There are 9 hidden switches. A switch that is on adds its own fixed numbers to the row, and there is some noise. The rows also spread widely along 11 directions, which tell nothing about the answers.
In the rows, zero is written as 128.
Known rows, each followed by its switches (1 for on, 0 for off):
[107 157 130 138 173  87 140 114 144 148 141 140  90 118 105 139 116 178
 149 131 133 144 106  95 137 118 128 139 115 149 120 109 125 130 108 144
 146 178 103 132 125 134] | 0 1 1 0 1 0 0 1 0
[139 200 124 136 175 100 107 141  85 181 158 122 143 112  88 108 151 141
 165 131 175 119 119 167 145 150 164 102 103 122 114 182 127 113 122 178
 114 162 132 117 155 119] | 0 0 1 1 0 1 1 0 1
[146 118 108 123  78 115 122 133  82 124 132 110 134 110 102 108 164 186
 178 129 178 175 107 128 137 159 126 154 109 115 159 152 155 115 110 129
 123 142 144 155 118 116] | 1 0 1 1 0 0 0 0 1
[132 146 109 160 167  69 144 173 163 138 148 124 120 137  94 111 126 135
 167 119 176 164 161 155 128 124 169 134  97 148 118 164 179 112 124 161
 121 157 102 120 144 106] | 0 0 0 0 1 1 1 1 0
[143 145 103 150 165  99  98 104  87 164 141 186 140 131  84 141 153 170
 183 100 181 161 108 145 162 152 153 124  95 109 147 162 119 134 119 146
 127 190 139 107 153 103] | 0 1 0 0 1 1 1 0 0
[192 110 118 179 140 128 186 137 139 144  88 198  77 130  85 114 120 117
 110 118 104 101 214 146 184 146 176 175  91 132  99 169 133  58 151 144
 182 226  93 109 124 131] | 1 0 1 0 0 1 1 0 0
[143 165 100 130 101 112 129 116  89 157 133 126 128 144 108  82 151 131
 160 136 119  78 111 123 133 186 143 131  88 113 125 190 118 124 108 122
 144 168 120 120 137 135] | 0 0 1 1 0 1 0 1 0
[144 145 101 144 147  80 152 166 133 104 125  97 124  93 108 103 134 133
 159 171 125  97 147 129 116 164 125 189 111 140 107 211 164 110 108 186
 104 154  98 117 125 141] | 0 1 0 1 0 1 0 0 0
[133 130 118 123 118 101 120 134 135 133 133  96 141 139 153  94 110 127
 162 146 142 164 155 104 130 164 101 146 132 147 147 143 153 167 128 116
 111 100  96 164 146 102] | 0 0 1 1 1 1 1 0 0
[198  91  98 173  70 128 128 137  94 115  93 102 121 152  87 111 124 127
 124 148 133  75 194 169 165 165 158 160 109 117 120 186 127  97 118 135
 133 151 115 147 127 100] | 0 0 1 0 0 0 1 0 0
[138 156 101 109 117 103 116 123 110 131 121 140 154 138 125 140 126 135
 194 132 118 164 103 119 137 159 125 147 104 125 155 176 146 156 115 144
 106 134 123 122 115 101] | 0 0 1 1 0 0 1 0 0
[121 193 114 142 147 104 139 129 130 156 131  93  95 149 104 125  93 119
 145 154  78  63 124 119 131 129 143 147  96 164 103 181 128 114 108 154
 139 171  85 103 109 130] | 0 1 0 1 1 0 1 1 0
[131 177 145 131 130 141 158 150 139 156 144 136 111 152 134 123 119 113
 124 113 114 132 157 145 141 142 146 118  96 155 127 139 151 119 130 122
 157 139  82 120 152 114] | 0 1 0 0 1 1 1 0 0
[145 139 110 135 154 124 117 121 114 144 130 180 128 135 108 157 144 151
 166 117 152 179 126 139 166 153 137 142 107 128 143 154 132 138 126 147
 130 165 122 104 147 100] | 1 1 0 0 1 0 0 1 0
[158 132 104 160 146 130 107 119  99 142 108  98 117 132  94 135  87 125
 131 142 118  86 146 135 174 117 141 172 122 141 118 159 116  97 134 146
 123 168 116 123 103 106] | 0 1 0 0 1 1 1 0 0
[147 153 117 153 190  95 107 119 144 161 133 175 127 155 111 118 110 121
 146 131 133 117 150 123 151 151 144 119 117 128 109 146 113 150 122 149
 116 161  90 114 163 113] | 0 1 1 0 0 0 0 0 1
[120 181 133 130 148 121 120 161 137 149 146  83 130 145 121 118  93 115
 136 140 126 115 136 140 130 107 138 123 124 156 124 137 155 120 120 144
 113 112  97 134 131 113] | 0 1 0 0 0 0 1 0 1
[147 142 123 143 128 120 126 118 115 151 124 135 110 140 102 112 127 137
 137 129 128 111 133 129 154 139 153 117 117 124 117 139 120 117 120 131
 143 159 116 134 131 122] | 1 0 1 0 0 0 0 0 0
[147 105 110 147 111 100 166 158 150  94 108  88 116 106 144  80 114 114
 120 175 105  93 183 104 118 168 106 194 135 141 112 170 155 114 127 140
 125 128  89 148 123 147] | 0 0 0 1 0 1 0 0 0
[159 146 126 151 122 125 168 152 130 134 107 103  97 118 115 115 104 120
 112 165  95  87 184 128 146 152 132 183 108 155 106 171 138  90 133 158
 148 165  87 137 116 124] | 0 0 1 1 0 1 1 1 1
[155 165 142 124 119 164 102 132  98 170 137 101 134 157 129 131 116 113
 132 121 147 154 153 162 176 141 145  99 125 142 139 132 126 138 142 124
 130 103 113 146 153  75] | 1 0 1 0 1 1 1 0 0
[154 156 105 117 198 146 126 166 134 152 111 193 177  94 146 112 111  54
 148 130 126 160 175 143 180 139 121 190 124 125 137 194 150  97 184 156
 109 149 120  84 126 128] | 0 0 0 0 0 1 1 0 1
[141 160 147 133 142 118 142 135 113 131 136 113 115 101 115 145 139 160
 127 151 138 128 130 141 140 142 135 124 128 132 110 135 125 126 118 171
 130 135 117 139 141 121] | 0 0 1 1 0 0 0 0 0
[161 135 127 147  95 150 182 169 138 144 135 212 121 155 117 107 169 118
 121  84 148 161 178 173 147 162 176 125  70 116 137 151 164  82 143 101
 183 170 108 104 161 121] | 0 0 0 0 0 0 0 1 1
[166 130  99 124  69 182  91  84  49 149 108 167 141 173 104 173 137 155
 152 104 119 146  85 138 185 153 142 136 104 105 173 137 100 130 122  97
 145 154 154 115 116  76] | 1 1 0 0 0 0 0 1 0
[143 119 123 136 146 125 111 107 126 131 120 146 124 143 137 155 109 143
 147 131 125 172 134 104 159 154 109 151 134 141 143 122 128 165 127 132
 118 130 100 135 142  87] | 1 1 0 0 1 1 0 0 0
[169 160 126 144 154 118 149 161 119 131 119  95 103  99 100 132 125 125
 141 166 127 115 186 159 164 161 132 176 107 162 104 207 150 103 128 198
 120 159  86 119 137 109] | 1 1 1 1 1 1 1 0 0

New rows, each followed by its switches (1 for on, 0 for off):
[134 149 119 135 178 104 168 130 161 129 110 158  95 110 124 138 101 121
 141 149  82 123 151  93 150 150 112 194 105 157 109 165 133 116 130 165
 144 188  75 104 115 134] | 0 1 1 0 1 1 0 1 0
[131 163 142 128 146 120 144 148 139 109 126  77 122 108 131 163  98 123
 120 165  88 112 126 126 131 127 127 153 134 150 106 144 137 123 119 187
 111 118 101 128 110 113] | 0 0 0 0 0 1 0 0 0
[118 160 125 131 105  96 131 142 119 122 149  50 120 128 129 112 135 144
 141 174 129  99 129 122 106 173 112 133 117 149 117 170 138 147  94 158
 114 110  96 151 145 120] | 0 0 0 1 1 0 0 1 1
[169 123 129 154  56 158 133 119  97 142 119 125 121 186 129 122 131 126
  98 134 117  93 178 156 153 177 149 103 115 121 133 135 112 137 119  93
 164 114 105 155 165  93] | 0 0 0 0 0 0 1 1 0
[132 144 109 125  85 114 118 145 104 137 137  66 123 143 117  93 139 149
 170 155 153 135 148 131 133 174 106 149 106 150 153 177 158 140 100 132
 119 115  98 163 145 107] | 1 1 1 0 1 0 1 1 1
[152 137 110 128  99 127 117 106 120 148 121 147 130 177 133 116 113 112
 156 121 104 130 134 113 145 173 131 138  97 130 139 157 120 151 122 104
 133 141  95 122 133  98] | 0 0 1 1 1 0 0 0 1
[173 174 123 122 121 193 100 162  93 167 135 125 164 167 123 153 114  74
 134 102 150 162 153 207 192 123 173 116 104 135 146 160 143 103 168 124
 124 110 133 100 136  58] | 0 0 0 0 1 1 1 1 0
[133 139 101 134  93 126 112 167 110 145 142  67 135 152 107  65 114 130
 160 117 168 136 136 140 135 108 145 138 119 141 155 141 182  96 125  93
 122 115 127 155 116 114] | 1 1 0 0 0 1 1 0 0
[182 125 108 140  54 141 158 157 121 125 119 145 124 174 105 113 138 121
 152  89 132 153 151 165 144 155 182 144  69 122 145 165 172  91 129 101
 150 150 111 113 121  89] | 0 0 1 1 0 1 0 0 0
[125 121 106 128  60  89 135 132 105 108 137 113 138 144 121 111 165 181
 181 137 149 152 122 119 100 196 106 143  95 122 171 169 165 159  78 124
 122 121 107 161 153 116] | 0 1 0 0 0 0 1 0 1
[161 103  94 150  62 105 112 128  87 143 134 111 130 163  85  94 142 174
 188  94 192 172 127 143 140 153 160 142  79 118 166 153 161 110 114  95
 132 158 134 151 126  87] | 0 0 1 1 1 1 1 0 1
[181  83  76 163  99 124 106 138  72 115  95  72 128 106  86  90 114 150
 146 163 161  98 167 133 170 137 122 213 137 127 138 182 143  78 135 133
 109 156 143 157  99 117] | 1 1 0 1 0 1 1 0 0
[152 106 118 146  81 149 151 114  95 136 111 126  91 127 119  94 129 157
 121 127 124 117 151  98 154 163 114 182 107 140 142 135 131  90 131  94
 167 173 105 145 121 137] | 1 1 0 1 1 1 0 0 1
[154 130  99 145 119 122 128 113 102 140 116 145 115 142 114  94 126 132
 146 135 114  99 135 107 150 166 130 163 111 126 129 168 125 117 123 117
 139 170 112 122 130 129] | 1 1 0 1 0 1 0 0 0
[147 151 142 153 180 104 156 129 143 143 126 158  94 108 114 134 121 153
 122 148 119 121 159 112 144 156 127 155 117 147  99 138 122 124 124 171
 140 177  83 129 150 128] | 0 1 1 1 0 1 0 0 1
[130 127 125 129 111 110 154 121 137 127 128 179 125 140 134 147 145 147
 160 110 125 181 137 123 133 163 130 135  96 128 152 145 149 147 117 127
 150 149 104 124 144 110] | 0 0 0 0 1 0 1 0 0
[126 132 102 122 143 113 100 130 125 134 131 102 156 129 143  99 106 103
 158 141 137 138 127 109 143 143 111 154 138 129 140 151 138 145 136 125
  98 114 118 132 124 116] | 0 0 0 0 1 1 0 0 0
[105 153 124 101 196 103 120 140 153 144 136 137 146  89 153 105 103 122
 169 143 136 191 119  76 142 124  90 166 147 144 141 125 155 140 147 150
 101 127 111 138 116 133] | 1 0 1 0 0 1 0 0 1
[156 133 107 147 129  96 137 138 118 143 124 156 123 137 107  88 151 140
 166 137 150 135 176 130 143 196 127 152  95 127 136 191 149 134 111 144
 130 161  92 136 168 120] | 1 1 1 0 0 1 1 0 1
[144 135 132 149 111 108 145 131 128 155 139 145 103 154 124  86 141 151
 139 127 150 136 178 127 134 178 126 126 101 141 131 141 141 141 117 106
 156 146  78 154 176 121] | 0 1 1 1 1 0 1 0 1
[ 92 190 125 138 133  55 146 161 147 148 166  28  89 129  95  58 112 157
 164 156 141  86 119 113  89 107 151 105 115 163 101 149 173 110  89 151
 125 135  95 163 118 154] | 1 0 1 1 0 0 1 0 0
[143 170 117 133 152 133 110 132 118 178 129 122 118 155 113 100  86 113
 149 121 125 126 139 117 160 118 143 142 115 154 131 138 139 111 143 119
 129 153 102 131 119 107] | 1 1 1 1 0 1 1 0 1
[143  94 109 134 165 112 138  96 128 119  80 171 107  84 123 166  97 155
 156 150 102 174 142  78 183 126  94 217 138 140 139 138 121 120 146 160
 134 188 117 132  81 126] | 1 0 1 0 1 0 1 0 0
[124 120 142 114  57 151 141  72  88 130 106 120 112 133 163 129 126 167
 113 157  79 108 122  73 140 181  75 137 140 123 157 100  89 169 106  89
 169 116 110 187 133 133] | 0 0 1 0 0 0 1 0 0
[163 109  87 134  97 145  86 111  72 166 115 115 143 144 128  50 122 122
 158 138 161 122 168 109 176 180  98 171 125 126 162 165 122 128 145  78
 125 138 118 158 142 114] | 1 1 1 1 1 1 1 0 1
[140 126 118 144 120 107 136 145 140 125 126 122 134 146 129 110 114 125
 142 129 135 142 157 129 134 141 138 139 121 134 136 142 157 132 128 124
 126 124 104 144 138 108] | 0 0 0 0 0 1 1 0 0
[150 133 107 157 161  83 142 127 114 125 117 158 107 102  75 164 146 159
 170 135 137 137 137 147 157 150 154 163  94 129 116 200 137 104 113 204
 129 203 119 100 121 119] | 1 0 0 0 1 0 1 0 0
[159 127 114 156 121 115 113 138  98 156 140 143 129 139  76 123 148 165
 163  97 200 169 144 174 163 132 172 120  92 117 143 147 143  99 126 135
 135 168 137 134 141  95] | 0 0 1 0 1 0 1 0 1
[127 145 106 121 159 115 120 135 137 159 128 161 143 128 128  95  98 122
 169 108 145 174 125 107 153  96 137 148 127 132 148 118 153 116 156 102
 129 150 130 130 104 126] | 0 0 1 1 0 0 1 0 0
[152 122  94 118 138 120  99 110  76 105  93 117 166  74 140 150 127 140
 161 198 111 115 135 108 160 190  62 209 154 120 146 201 108 159 124 180
  84 125 130 136 122 123] | 0 1 0 1 0 0 1 0 0
[104 174 112 101  89 138 116 141  92 173 157  89 134 134 114  81 125 155
 179  99 166 168  80 120 138  99 138 132  94 139 170 121 161  91 133  78
 148 143 147 146  91 125] | 0 0 1 1 1 0 1 1 1
[127 167 114 116 101 129 132 177 125 147 148  74 141 140 135  57 127 118
 153 136 161 137 156 143 129 140 125 135 115 144 150 151 177 119 126  99
 128  97 107 159 146 120] | 0 1 1 0 0 1 1 1 0
[148 134 124 174 146 106 118 134 127 161 145 127 103 155  80  84 119 158
 123 111 177 103 150 148 150 105 178  95 122 125 107 101 125 100 120 109
 147 161 115 147 151 124] | 0 1 1 0 0 0 0 0 0
[132 146 122 150 157 112  80 112 100 149 127  49 135 126 126 107  79 126
 113 189 126  61 143 111 144 125 111 134 171 140 104 133  93 142 126 151
  95 109 115 165 126 119] | 0 0 0 1 0 0 1 0 1
[134 106 116 165 151  69 119  98 139 141 129 132 102 142 104 109 110 166
 148 131 147 128 137  91 137 152 134 139 117 129 116 121 115 143 109 133
 131 174  96 151 140 116] | 0 0 1 0 1 1 0 0 1
[106 138 128 136 148  93 122 150 146 129 149  79 125 123 135  98 109 149
 145 149 159 147 151 114 123 121 106 135 144 154 133 120 159 146 118 129
 114 103  98 167 147 124] | 0 1 0 0 1 0 1 0 0
[145 121 129 141 125 118 155 117 116 117 112 166  97 112 104 185 127 201
 154 126 128 188 119 113 152 126 130 170 115 144 148 120 150 119 121 152
 148 174 119 136 109 104] | 1 1 0 1 0 0 1 0 0
[110 175 135 120 120  90 153 109 133 153 146 187 116 157 123 151 152 173
 173 113 120 175 100 109 114 177 137  99  78 130 148 137 137 170  91 139
 155 158  96 130 158 110] | 0 0 1 0 0 0 1 1 1
[156 139 119 155 112 132 128 142 120 169 146 124  93 174  84  90 117 152
 150  80 175 156 137 145 158 106 184 116  93 145 135 111 159  87 135  85
 158 169 112 133 128  98] | 1 1 1 1 1 1 0 0 0
[126 133 106 130 118  91 141 128 130 143 128 130 114 131 111  94 125 144
 182 122 136 160 135 101 137 155 124 166  92 142 147 166 160 116 117 130
 136 169 102 138 116 124] | 1 0 1 0 1 1 1 0 1
[129 157 111 117 130 110 124 155 114 133 133  86 130 108 113 109 132 137
 177 152 147 149 141 135 146 145 113 160 114 149 142 183 164 122 116 157
 110 130 110 138 124 121] | 1 1 1 0 1 0 1 0 0
[153 113 100 158 110  93 107 133 106 131 136  90 123 136  88 101 138 170
 161 135 190 140 138 144 144 139 149 135 116 124 129 147 140 122 115 129
 117 145 131 151 136 102] | 0 0 1 1 1 0 0 1 0
[145 137  98 141 111 122  78 144  98 145 133  41 146 154 108 101  94 108
 160 145 153 120 142 143 150 129 138 145 126 147 138 172 150 119 126 139
  89 109 118 147 116  85] | 1 0 0 0 1 1 1 0 1
[124 140 127 146 116 103 172 109 116 154 137 172  87 127 116  92 159 171
 135 125 126 119 127  90 124 180 134 136  94 127 126 141 125 116 114 118
 180 195 105 135 148 154] | 1 0 0 1 0 1 0 1 1
[156 135 117 145 166 119 124 139 151 141 105 146 133 141 122 136  77  95
 136 142 106 132 174 126 164 123 135 163 126 143 119 148 135 120 147 152
 116 145  92 123 114 102] | 0 0 1 0 0 0 1 0 1
